Each new row is followed by its nearest point in the smallest flat space through zero that holds the last named rows.
(in the rows, 128 means zero)

k_533 (4 x 13):
[[109 140 104 125 148 129 172 143 146 126 120 135 109]
 [153 118 138  77 131 153 112 137 129 104 192 100 172]
 [151 124 125 146 175  76 167 152 105  98 217  90 180]
 [ 98 142  59 130 142 123 174 111  98  96 155 145 143]]
New rows:
[151 144 113 129 143 132 124 105 126 100 123 135 157] => [126 128 115 125 125 129 126 118 113 117 142 130 141]
[110 134 134  85 136 108 138 101 121 126 142 108 166] => [132 126 120 114 131 133 129 126 120 114 156 121 148]
[129 135 144 124 131 128 131 121 132 124 164 188  71] => [121 131 122 127 128 133 135 129 134 130 117 134 118]
[116 131 146 131 133 117 114  59 126 145 149 131 126] => [130 124 128 138 116 123 109 112 109 127 127 132 136]
[145 131 194 156 126  94 123 125 109 131 197  76 117] => [164 114 172 153 143  88 113 144 119 130 166  95 156]

k_655, 4 rows:
[[ 82 151 113 133  74  80 146 154 203 157 121 194 158]
 [ 61 129 173 116 142 137  60 124 175 122  83 157 144]
 [ 80 155 110 125  86 123 154 185 140  90  77 175  50]
 [117 192 143 140 145 143  85 183 156  72 164 214 176]]
New rows:
[143 140 118 138  90  80  82 113 139  83 102 140 173] => [116 138 134 130 127 122 115 133 150 130 134 150 153]
[164 117  80  93 160 156 101 100 176 101  95 172 129] => [118 134 140 127 137 136 108 132 134 117 124 139 134]
[112 131 111 167 146 157 142  91 170  89 129 122 171] => [128 132 137 130 137 129 112 124 138 130 139 136 155]

k_744 (4 x 13):
[[152 176 117 111 126  90 149 155 147 156 134 115 110]
 [117 155 101 122 141 156 141 147 154 117 128 130 172]
 [107 149 126  50 164 122 103  95 133 127 137 102 155]
 [131 128 141 142  74 122  89 143 155 117  89 176 143]]
New rows:
[ 93  88 141 111 165 111 176 159  83 135 166 137 171] => [118 117 118 130 160 150 149 118 111 124 148 106 132]
[122 165 108 112 142 104 122  97  91 123 112 175 144] => [123 136 131 105 128 122 112 121 135 127 123 129 137]
[164  98 154 141 159 142 106 168 172 114  81  93 118] => [130 127 128 139 118 130 127 135 132 126 122 137 129]
[104 121 150  86 173  97 146 102 158 158 141  99 124] => [125 142 129  81 159 110 127 107 119 140 146  97 121]
[115 152 160  92 121 100 110 161 170 149  94 174 101] => [141 158 138 105  94  91 100 141 155 140 105 148 126]
[155  80 157 174 121  92 109 104 109 173 107  98 141] => [136  97 151 146 113 112 118 114 104 133 126 132  92]

k_886, 4 rows:
[[174 132  89 149 124 103 123 132  98 125 114 174 173]
 [123 137 154 157 100  80  92 157 154 122 153 127 194]
 [ 97 143 147  62 140 108  93 133 110 152 125 157 140]
 [110 115 139 114 123 139  85 170 153 148 169  92  90]]
New rows:
[130 110 142  88 140 145 128 175  84 134 150 120 112] => [124 123 120  97 137 138 104 145 120 147 138 129 100]
[146 133 136 108 120 131 128 138 132 143 134 134 127] => [128 128 126 119 130 127 118 135 124 134 131 132 126]
[114 121 149 100  86 130 130  59 167 109 151 163 137] => [103 139 156 119 128 120 142 108 135 120 117 127 144]

k_600 (4 x 13):
[[130 119 117 143  79 152 121 130 191 146 153 123 125]
 [172 151 131 180 129 117  64 103 144 127 119  91 131]
 [124 131 159 107 115 192 165 141 142 126 162 123 126]
 [134 103 150 107 145 144  93 151 206 154 114 109 133]]
New rows:
[123 164 100 153 131 161 131 146 111  85 115  90 160] => [143 148 138 144 128 141 127 116 106 116 137 116 128]
[102 150 107 134  76 135  76 117 144 136 103 156 117] => [128 123 101 150  98 110 113 121 152 138 130 132 126]
[129 119 132 144 134 115 135 137 150 112 105 186  68] => [116 117 114 122 125 111 131 132 132 134 121 140 128]
[ 95 160 126  46 139 126 139 114 143 121 161 102 144] => [116 119 143 100 139 147 150 143 130 129 131 134 128]

k_143, 4 rows:
[[109 143  83 162  77 161 131 157 138 110  46 147  88]
 [134 140 111 159 105 195 151 162 100 177 130  79 123]
 [ 89 140 114  83 107 103 103 202 152 132 110 102 106]
 [ 73 166  84 135  73 167 125 179 141 127 121 102  71]]
New rows:
[121 117 172  84 162 122 142  99 104 105 155 134 131] => [134 121 150 112 154 103 124 100 129 122 167 134 143]
[117 109 148 116 148 108  87 148 129  92 161  99 174] => [126 122 147  94 148  96 116 135 134 132 156 118 142]
[121 142 170 114  96 107 153 104 142 133  88 127 117] => [128 125 125 127 126 118 124 129 134 118 108 141 126]
[161 152 165 149 144 135 165 149 120 112  84 145 154] => [157 112 131 144 133 132 135 126 118 135  87 139 147]
[105 109 170 119 101  86 106 111 167  99  97 170 126] => [119 122 129 110 132  83 110 116 153  88  99 169 122]
[ 86  83 172  83 175 147 167 105  93  92 175 137 137] => [131 125 150 115 154 111 127  94 126 124 184 128 141]

k_171:
[[150 118 136 124 146 143 124 106 120 180 121 145 109]
 [ 84 132 119 133 115 159 153 146 148  84  72 122 187]
 [117 119 135 114 139 142  86 131 105 134 169 127 164]
 [148 129 140 124 114 134 124 134 178 147 129 135 143]]
New rows:
[210 100 144  86 164 153  93 105 115 139 109 111 128] => [148 117 139 120 145 145 110 111 121 178 137 143 124]
[ 86 149  89  97 135  70 212 113 184 100 151 156  57] => [144 146 115 147 106  79 172 134 149  94 113 116  66]
[129 138 124 121 139 158 108  75 152 164 190 157  48] => [169 122 139 123 140 114 111 109 122 179 160 140  84]
[152 133 121  80 118 117 126 110 120 169  86 136 150] => [137 122 134 126 136 148 131 117 136 160 109 141 131]
[160 109  97 157  79 108 142 130 138 146 170 131 188] => [137 131 136 122 114 123 111 141 160 125 153 125 148]

k_938, 4 rows:
[[130 128 140 128 130 198  77 115  89 139 124  99 110]
 [138 172 142 104 153 130 149 111 160 149 126 148 159]
 [118 141  91 172  84 142 121 135 124 138 121 102 152]
 [183 140 132 143 117 163  69 140 135  89 139 137 102]]
New rows:
[ 94 164 113 112 147 130 107 169  91 109  85 154  85] => [129 114 136 122 134 134 117 128 115 122 130 126 111]
[155 174 106 170 154 150 112  94 122  92 159 136 156] => [159 165 122 141 118 153 106 128 148 123 130 133 142]
[144 153 158 130 116 156 100 162 115 108 171 165 160] => [161 150 132 131 128 148 103 130 142 114 133 138 126]

k_122:
[[131 125 133 153 170 144 149 117 186 157 105  86 134]
 [117 124 121 170 115 167 133 122 105 152  92 178 105]
 [ 96 126 161 220 141  99 170 146 131 132 103 104  80]
 [105 114 147 139 120 136 163 143 181 131  34 117 107]]
New rows:
[124 162 152 156 120  75 111 139 159  99 160 122  82] => [116 131 148 149 129  82 140 145 118 106 149 101 112]
[160 134 135 143 156 151 153 147 117 158 107 119 132] => [129 127 126 150 144 146 135 119 141 148 118 125 127]
[133  76 110 103 128 141 137 139 134  57  87 138  74] => [114 121 137 105  97 120 135 145 133 108  83 140 117]
[119 155 158 146 121 108 164 153 189 138 129 129 140] => [120 125 142 140 139 113 147 136 157 126 109  98 121]
[ 43  95 112 157 115 114 130 129 195 106 123 133 130] => [115 123 143 140 127 117 148 139 150 123  94 113 114]

k_12, 4 rows:
[[112 133 197  84 170  91 147 188 134 156  94 108 111]
 [100  92 102 135 125  79 133 149 149  84 114 105  95]
 [ 97 129 116  90 141 100 123 173 144  86 105 152 146]
 [109 133 207 144 155  86 109 162 119 104  89 132  90]]
New rows:
[174 120  83 103 153 162  92 110 113 144  96 162 112] => [136 139 115 125 121 150 123 116 124 131 138 144 150]
[128 165 131 168 154 135 110 134 126  86  86 151 110] => [119 138 152 152 130 119  99 129 117  89 113 157 122]
[161 129 166  98  96 125 104 147 102  86 149 112  92] => [125 129 150 142 132 118 119 131 123 119 119 130 114]
[130  98 127 154 136 172 163 145 142 160 158  82 126] => [143 114 119 128 124 135 153 114 132 170 144  90 115]
[138 155 161 128 164 173 163  97 151 106 166 100 135] => [142 136 139 130 128 146 132 116 120 154 136 124 132]

k_656 (4 x 13):
[[138 134 216 151 117  99  90 112 160 171 114  76 137]
 [177 118 103  72 113 167  82 107 105 176 128 109 157]
 [176 174 129 119 120 117  75 126 101 153 152  93 142]
 [120  81 166 205 129 161  98 111 138 119 174 156 166]]
New rows:
[145 137  84 109 159  84 127 157 104 140  92 154 165] => [137 147  95 100 129 125 135 136 112 124 125 128 119]
[152 143 134 171 170 163 148 157 101 126 116 140  95] => [122 137 119 145 133 123 135 136 122 109 142 140 124]
[110 111  92  83  89 128 166 117 106 166 136 104 139] => [135 119 101  81 124 143 136 124 123 143 106 126 125]

k_995 (4 x 13):
[[117 118 131 148  81  99 140 124 147 129 113 128 112]
 [ 82 119 154 105 122 136 130 126 160 122 137 146 137]
 [114 117 141 126 117 149 125 140 147 163 190 177 120]
 [131 110 116 135 155 164 112 105 163 161 125  98 144]]
New rows:
[ 98 125 145 128 156 120 128  97 114 125 161 165 121] => [113 131 142 111 134 138 127 138 127 126 153 154 131]
[ 87 142 144 132  95  82 163 181 139 112 169 117 167] => [ 99 130 150 117  97 105 141 140 131 108 134 157 119]
[137 162 163 126 190 100 157 150 175 113 108 103 127] => [117 132 132 112 146 130 126 121 128 107 104 110 142]
[128 150 140 171 124 103 115 168 168 164 105 112 149] => [130 117 121 147 111 123 129 118 147 143 117 114 123]
[113 129 157  95 132 147 160 127  93 180 120 132 145] => [121 130 134 115 142 140 125 131 128 128 141 138 134]

k_17 (4 x 13):
[[130 103 158 154 125 111 141 151 135 151  69 144 153]
 [149 123  86 119 114 101 114 184 119 146 109 141 141]
 [ 75 140 160 199 170 138 116 146 153 101 130 150 113]
 [ 89 114 155 132 112 183 100  81 203 151 119 118 169]]
New rows:
[137 126  98 119 116 103 106  98 151 150 165 154 133] => [130 133 103 108 116 138 111 125 138 133 144 121 134]
[175 175 157 142 137 170  96 138 111 146 144  88 163] => [127 129 125 119 123 137 123 117 135 130 136 123 131]
[146 164 101  92 170  93 147 104 165  84 144 152 137] => [130 140 114 119 132 129 126 123 117 115 154 123 112]
[115 142 148  96  93 124 126  90 165  93  93 148 127] => [124 120 145 122 120 144 130 100 144 136 122 120 140]
[150 145 167  82 161 167 175 107 117 117 171 108 101] => [136 138 148 108 135 138 154  74 103 106 161 107 101]
[175 155 143 125 157 135 101 120  98  86 108 105  95] => [136 137 132 127 140 118 145 121 100 110 144 125 104]

k_319, 4 rows:
[[174 110  90 129 114  99 127 115 147 113 112 139 174]
 [135 108 124 152  95 108  92 106 130 163 100 115 152]
 [142 167 155 177 106  99 121 136 158  95 146 159 137]
 [142 139 149  81  56 137  79 168 116  93  84 107 134]]
New rows:
[116 152 108 114 128 160 124 117 127 179 142 137 126] => [112 119 128 128 141 137 130 120 118 151 129 119 118]
[164 139  84 134 122 133  78 125 145 128 124 153 161] => [158 119 110 134 109 106 119 121 141 119 114 134 159]
[156 118 131 124 133 118 101 143  98 129 122 118 108] => [127 124 129 116 117 133 118 132 122 129 117 120 128]
[109 129 124 134 137 131 132 132 128  80 160 151 150] => [137 144 128 130 138 124 146 137 139 101 145 145 128]
[122 128 104 107 132 137  70 112 116  97 120 145 173] => [147 119 115 112 109 122 118 131 129 118 110 124 146]
[125 124  59 134 143 127 176 109 143 135 185 153 148] => [145 115  91 138 177 117 172 107 142 126 153 149 142]

k_921:
[[132 157 111  80 133 216 113  67 186 106 122  84 154]
 [113 156  63  77 162 141 135 119 174 161  60 126 163]
 [117 126 158  82 134 177 148 168 148 163 141  97 129]
 [121 131 135  71 111 181  88 171 176 170  96 113 168]]
New rows:
[ 96 160 123 109 145 135 111 133 122 144 120 129 150] => [123 133 116 111 133 135 126 135 142 142 110 127 139]
[151 117 154 158 101 170 131  92 182  90 118 149 100] => [140 131 137 136 112 154 106  92 135  95 146 117 130]
[153 147 163 117 123 110 153  57  71 115 125 153 118] => [134 130 124 155 135 114 144  92 110  98 147 129 110]
[132 178 125 170 150  83 124 156 101 132 155 160 101] => [128 118 127 158 132  81 143 138  97 127 133 149 111]
[141 150 134 102  78 148 143 173 160 130 151 112 159] => [126 124 151 104 115 161 114 154 144 145 132 114 138]

k_728 (4 x 13):
[[121 176 106 164 120 142  90 124 129  96  87 174 117]
 [112 144  72 100 108  96 162 203 142 135 159  88 163]
 [172 187 142 111  77 141 146 150 134 123 116  65 178]
 [141 157 137  97 142 127 151 109 147 182 137  96 110]]
New rows:
[133 115  85 141 126  72 171 128 128 197 128 138 141] => [111 126 102 107 144 108 147 145 141 158 151 118 117]
[140 126 138 104 121 106 101 141 132 151 127 187 115] => [117 127 120 134 141 126 121 121 130 131 125 146 112]
[132  59 114 186 114 132 127 131 127 151 142 130  98] => [113  80 133 133 143 122 125 124 118 121 141 145 120]

k_450:
[[135  91  68  75 133 102 109 135 103 116 133  47 153]
 [ 93 128  68 154 166 135 174 116 119 106  63  56 130]
 [122 108  87 122 117  81 115 137  67 120  52  87 173]
 [165  58  95 144 133 100 174 143 148 118 145  67 181]]
New rows:
[144 162  95 160 132 129  94 156 119 130 170 152 120] => [130 135 139 118 124 133 116 128 131 132 144 142 119]
[113  96 121 167  98 147 136 102 148 174 148 102 163] => [142 106 127 145 130 124 153 132 145 126 138 119 143]
[125 152  87 130 151 169 158 104 119 175 173 141 128] => [120 138 125 126 144 152 139 120 151 125 150 121 105]

k_273 (4 x 13):
[[118 203 157 171  94 107 137  92 133  95 143  63 111]
 [ 95 154 101  96  84 115 126 144  61 122 125  88 130]
 [119 145 125 190 112 154 143 134 141  97 129 164  85]
 [ 58 178 129 185 109 177 165 160 135 114  50  93 141]]
New rows:
[163 137  87 116 152  93  99 115 119  89 149  85 175] => [142 133 137  98 127  98 116 108 118 136 148  96 141]
[ 92 165 110 148  90 174 126 171 125 103 173 136 110] => [105 150 109 159  94 143 138 143 103 102 127 141  95]
[144 170 100 160 101 148 121 117 155  89 111 161  94] => [123 146 127 177 112 143 139 128 136 101 135 152  91]
[126 118 117 129 139 127  96 102 166 139 148 127  90] => [149 122 137 135 136 120 123 113 144 125 148 141 118]
[119  88 117 125  97  96 111 170  94 172  97 152 171] => [114 100 103  89 131 136 124 156 100 148 108 137 148]

k_747, 4 rows:
[[108 142 188  94 162 169 118  97 122 164 150 184 104]
 [158 109 101 127 153 157 188 114 133 111 108 141 169]
 [162 108  80  95 123 173 150  99 153 102 172 138 172]
 [174 110 111  88 142 144  79 130 140  91  96 108  99]]
New rows:
[152 126 100 127 144 159 154  81 135  90 136 125 120] => [155 113 106 108 140 156 144 114 139 110 129 135 147]
[129 190  94 132 114 106 123 135 140 139 101 146 197] => [124 127 111 148 116 117 152 133 128 126 132 120 150]
[121 168 111 108  70 124  96 102 121 125 118 118 143] => [125 130 117 124 105 119 103 132 135 123 152 114 124]
[117 134 129 118 126 103 117 113 136 128 108 130 109] => [126 131 137 128 129 121 113 134 125 129 118 123 113]
[133 123 154 120 139 129 187 131 181 128 132  86  77] => [131 126 131 130 137 129 134 129 125 127 114 129 127]

k_944, 4 rows:
[[134 140  65 162 119 124 178 149  91 114 120 127  48]
 [163 152  62 166 134 129 196 141 127 111 167  79  87]
 [153 185 108 174 139 119 179 118 102 166 122  75 109]
 [133 124  54 202 148  94 190 169 127  76 144  99 110]]
New rows:
[170 175  98 121 128 169 124 145  86 161 156 103 148] => [155 160 125 124 126 144 149 110 126 155 146  95 116]
[ 84  99 125 154 142 154 146  80 103  83 109  82 139] => [123 126 121 148 136 114 135 137 128 119 124 123 137]
[124 171 100 162 173 135 175 123 149 136 147 110 146] => [146 151 111 163 145 116 162 129 134 131 144  85 142]
[148 118 100  87 118  82 110 120  94 114 155 101 152] => [134 123 125 123 130 132 129 128 141 120 144 121 136]

k_404:
[[116 177 122 124 129 134 161 144 200 145 132 176 211]
 [ 89 161 102 149 164 132 162 135 148  46 110 174 201]
 [127 128  89  98  93  87 121 192 187 120  95 202 177]
 [ 72 117 107 109 154  89 112 156 150  46 122 124 173]]
New rows:
[135 141 138 133 109 184 127  98 125 121 131 159 126] => [143 144 129 149 130 152 149 113 118 136 124 145 127]
[126 134 128 148  95 114 110 145 145 123 140 102 165] => [117 129 129 115 128 117 122 137 149 131 135 123 144]
[129 136 115 163 129 119  59 136 143 125 151 148 117] => [128 119 124 120 122 118 119 137 130 126 124 129 124]
[146 116 133 191 102 135 120 131 126 110 113 148 114] => [145 126 117 143 121 137 136 127 106 119 109 152 112]
[103  70 116 114 104 132 125 131 118 125 131 113 171] => [114 117 125 114 129 110 114 140 136 115 129 118 133]
[105 100 104 108 163 163 167 128 105 101 144 125 117] => [116 128 127 141 148 135 133 115 108  95 127 119 126]

k_281:
[[153  85 133  38 166 175 105  52  29 124 100 102 121]
 [102 107 111  29 140 182 103  96  35  60 117 179 123]
 [117 125  97  80 103 171 156 128  33 139  97 114 161]
 [159  68  77  80  77 140 126  83  89 153  87 131  78]]
New rows:
[135 135 165 123 106 109 130  89  93 125 113  91  91] => [147 111 131 116 136 131 123 103 115 144 118 108 120]
[ 84 115 120 160  94 153 124 136 101 145  95  95  80] => [134 119 105 127  98 130 142 131 116 148 113 122 124]
[103 126 170 122 133 175 151 163 168 139  86 141 112] => [121 137 129 137 126 125 131 140 136 124 133 134 133]
[ 99 110 152 143 107 165  88 143 142 173 145  86 143] => [136 134 136 143 133 124 137 130 131 148 127 104 140]

k_84, 4 rows:
[[137 136 137 120 159 111 134 140  93  89 146 133 131]
 [193  76 132 125 170 116 125 149 128  98 114 143 143]
 [134 142 126 138 126 100  96 146 154 139 142 109 164]
 [122 121 149 141  54  88 100 143 126 173  93 159 138]]
New rows:
[172 170 102 169 169  98 151 174  82  92 153 123 141] => [144 143 137 122 173  97 123 151  97  80 159 124 148]
[152 112 157 159  90  84 154 114  86 136 166 140 127] => [127 130 147 127 109  99 124 141  95 122 120 152 128]
[169 170 139 163 169 136 113 165 157 163 116 165 141] => [149 118 126 134 134 114 110 141 149 132 127 121 150]
[105 132  82 124 103 154  87 174 146 102 140 115  89] => [115 140 121 130 126 136 127 122 140 136 136 115 129]
[164 154 118 136 172 144  98 156  93 173 109 155 130] => [144 117 132 128 134 117 123 137 125 121 124 134 135]
[159 141 160 119 100 134 120 129 136 148 170 160 164] => [131 131 134 133 116 107 112 139 131 136 127 130 143]
